The groups are shells around one centre, one inside the other: the same stretched ball of 6 dimensions in 10 sizes.
(in the rows, 128 means zero)
Known rows, each followed by its group:
[162 146 162 128 172 125 128 105 113 132]
dato
[151 174 173 149 106 136 142 123 153 114]
lafik
[100 146 136 147 168 121 116 152 145 157]
Pana
[136 167 147 125 140 109 145 165 170 161]
mep
[154 195 177  99 109  93 174 158 206 138]
gib
[160 157 161 123 153 115 140 130 136 141]
lafik
[134 183 142 153  92 112 153 171 187 159]
kofuv
[145 156 133 131 150 105 140 167 151 179]
kofuv
[109 160 155 183  93 145 121 157 146 124]
dato
[154 157 115 129 168 112 142 167 154 204]
lafik
[ 95 169 152 162 112 136 128 162 176 134]
Firu
[164 155 122 117 185 116 141 151 147 197]
Firu
[166 179 151 109 141 105 161 148 178 165]
fimov
[108 167 133 192  86 131 128 166 160 150]
pina
[161 190 150 117 107 101 171 176 198 169]
rugu
[149 197 157 158  71 138 159 153 194 137]
lafik
[113 166 157 159 124 153 126 144 162 128]
fimov
[132 180 151 145 119 132 145 144 180 143]
kofuv
[110 138 163 172 144 145 103 115 108 108]
pina
[114 168 144 185  99 139 126 138 155 133]
Firu
[107 178 161 182  74 161 131 159 176 117]
Pana
[123 167 141 186  93 140 129 150 152 141]
rugu
[132 195 146 159  85 146 153 162 203 149]
pina
[126 149 152 138 178 138 118 113 133 136]
rugu
[108 160 145 158 138 131 124 141 156 141]
fimov
[135 137 127 130 196 118 120 145 124 179]
kofuv
[153 185 152 123 115 132 159 175 193 162]
gib
[167 161 147 132 149  96 145 120 137 156]
dato
[146 172 164 139 141 145 137 109 156 123]
dato
[160 154 165 129 173 135 129  90 124 125]
gib
[ 90 145 150 180 135 150 103 138 130 123]
Pana
[143 185 160 173  69 136 148 145 170 126]
lafik
[137 174 158 142 103 107 149 160 170 141]
fimov
[115 141 128 164 163 133 111 142 125 161]
mep
[165 159 136 120 160  91 148 146 145 179]
fimov
[152 145 128 142 175 132 125 139 124 176]
kofuv
[150 168 144 159 101  99 146 149 149 152]
gib
[131 156 130 185 131 163 116 129 133 150]
pina
[147 183 175 126 117 125 153 132 178 122]
rugu
[161 176 160 143 114 133 148 131 158 136]
fimov
[133 145 126 139 195 139 118 126 132 172]
Pana
[132 165 143 118 166 125 140 152 171 165]
Firu
[130 151 125 135 175 106 130 147 147 179]
rugu
[136 170 169 169  97 145 132 124 146 110]
lafik
[160 152 108 153 158 119 134 149 133 199]
Pana
[117 158 167 144 134 109 129 129 145 118]
gib
[142 130 138 138 193 126 113 128 103 160]
rugu
[136 144 139 147 165 137 120 141 126 158]
mep
[124 142 129 186 151 165 104 122 112 147]
dato
[158 186 154 159  76 133 155 160 175 145]
Firu
[113 191 158 156  68 123 154 187 206 139]
Pana
[120 163 133 169 118 142 128 164 159 159]
kofuv
[135 190 140 129 118 124 159 173 208 170]
pina
[125 140 128 147 186 131 114 130 124 166]
mep
[134 172 175 132 142 151 135 113 163 112]
gib
[142 121 131 125 230 134 106 122  95 171]
pina
[130 142 155 165 144 146 111 123 111 125]
Firu
[133 140 143 135 192 130 116 117 120 150]
mep
[158 133 126 123 197  89 128 138 109 186]
dato
[147 140 133 137 189 132 120 127 118 168]
mep

New rows. What belongs after each?
[136 158 129 162 128 131 131 162 146 169]
mep
[152 193 176 128  73 100 170 169 195 131]
gib
[140 157 141 178 111 140 126 142 131 145]
lafik
[136 169 139 145 110 102 148 179 170 168]
lafik
[130 152 126 174 148 147 117 130 131 160]
lafik
[167 167 153 119 127  94 156 165 157 164]
gib
[142 199 163 115 102 119 169 176 219 151]
pina
[151 182 167 142  95 119 154 147 172 130]
kofuv
[145 187 164 132 111 126 155 142 187 134]
kofuv
[155 153 142 120 161  87 143 148 140 170]
Firu
[147 188 143 144  86 111 163 183 194 167]
fimov
[127 152 125 149 161 119 127 147 145 174]
mep
[117 164 130 142 153 134 132 162 172 171]
Pana
[146 151 138 139 173 137 126 126 132 159]
mep
[121 167 137 176 121 154 125 135 157 145]
Pana
[146 173 165 121 144 130 145 130 168 134]
rugu
[104 136 140 159 164 129 107 146 122 147]
Firu
[130 159 156 114 170 128 135 148 162 149]
dato
[110 166 138 166 115 125 131 161 166 152]
fimov
[104 177 153 163  84 134 139 187 188 140]
pina
[139 142 165 122 187 113 122 101 117 126]
pina
[117 151 122 168 149 152 116 159 144 171]
Pana
[136 158 131 144 163 136 129 136 149 166]
fimov
[123 199 163 141  74 124 162 180 217 138]
Firu
[126 154 148 112 179 110 134 153 157 161]
Pana
[103 175 133 164 106 140 135 185 188 162]
pina
[137 203 183 139  51 120 169 176 213 117]
gib
[145 161 131 131 168 116 138 134 154 173]
rugu
[146 189 163 163  77 137 151 135 177 123]
lafik
[138 155 137 137 171 134 128 133 144 162]
mep
[147 160 138 150 149 131 132 125 142 156]
mep
[117 155 130 166 142 157 118 156 148 161]
Pana
[117 148 136 166 159 152 111 126 130 146]
fimov
[149 141 114 169 161 127 118 131 111 179]
Pana
[139 193 143 167  79 141 153 156 194 150]
dato
[163 188 151 127 125 127 159 136 185 154]
dato
[148 182 157 152  91 119 152 146 172 137]
mep
[147 176 162 171  69 128 145 152 156 127]
gib
[137 176 142 136 131 127 146 157 180 161]
mep
[159 164 118 141 148 100 146 148 153 191]
Pana
[151 179 151 152 113 145 145 133 167 142]
lafik
[137 189 175 172  64 160 144 139 176 105]
pina
[ 96 167 163 167 113 154 121 143 166 114]
Firu
[146 199 168 126  88 117 168 162 209 137]
rugu
[161 151 119 131 184 114 135 132 134 190]
lafik
[129 166 135 140 141 108 140 155 166 167]
kofuv
[131 150 127 129 178 115 130 156 148 181]
kofuv
[123 143 120 154 168 129 118 156 134 180]
kofuv
[118 144 122 149 166  97 123 152 137 177]
gib
[151 138 146 113 202 117 125 129 119 162]
Firu
[139 121 110 140 213 101 111 137  96 194]
dato
[144 174 149 123 126  99 155 168 177 163]
kofuv
[163 174 129 122 144 106 157 163 174 189]
fimov
[135 154 145 175 127 155 119 131 128 138]
rugu
[127 148 157 154 147 120 120 118 124 126]
lafik
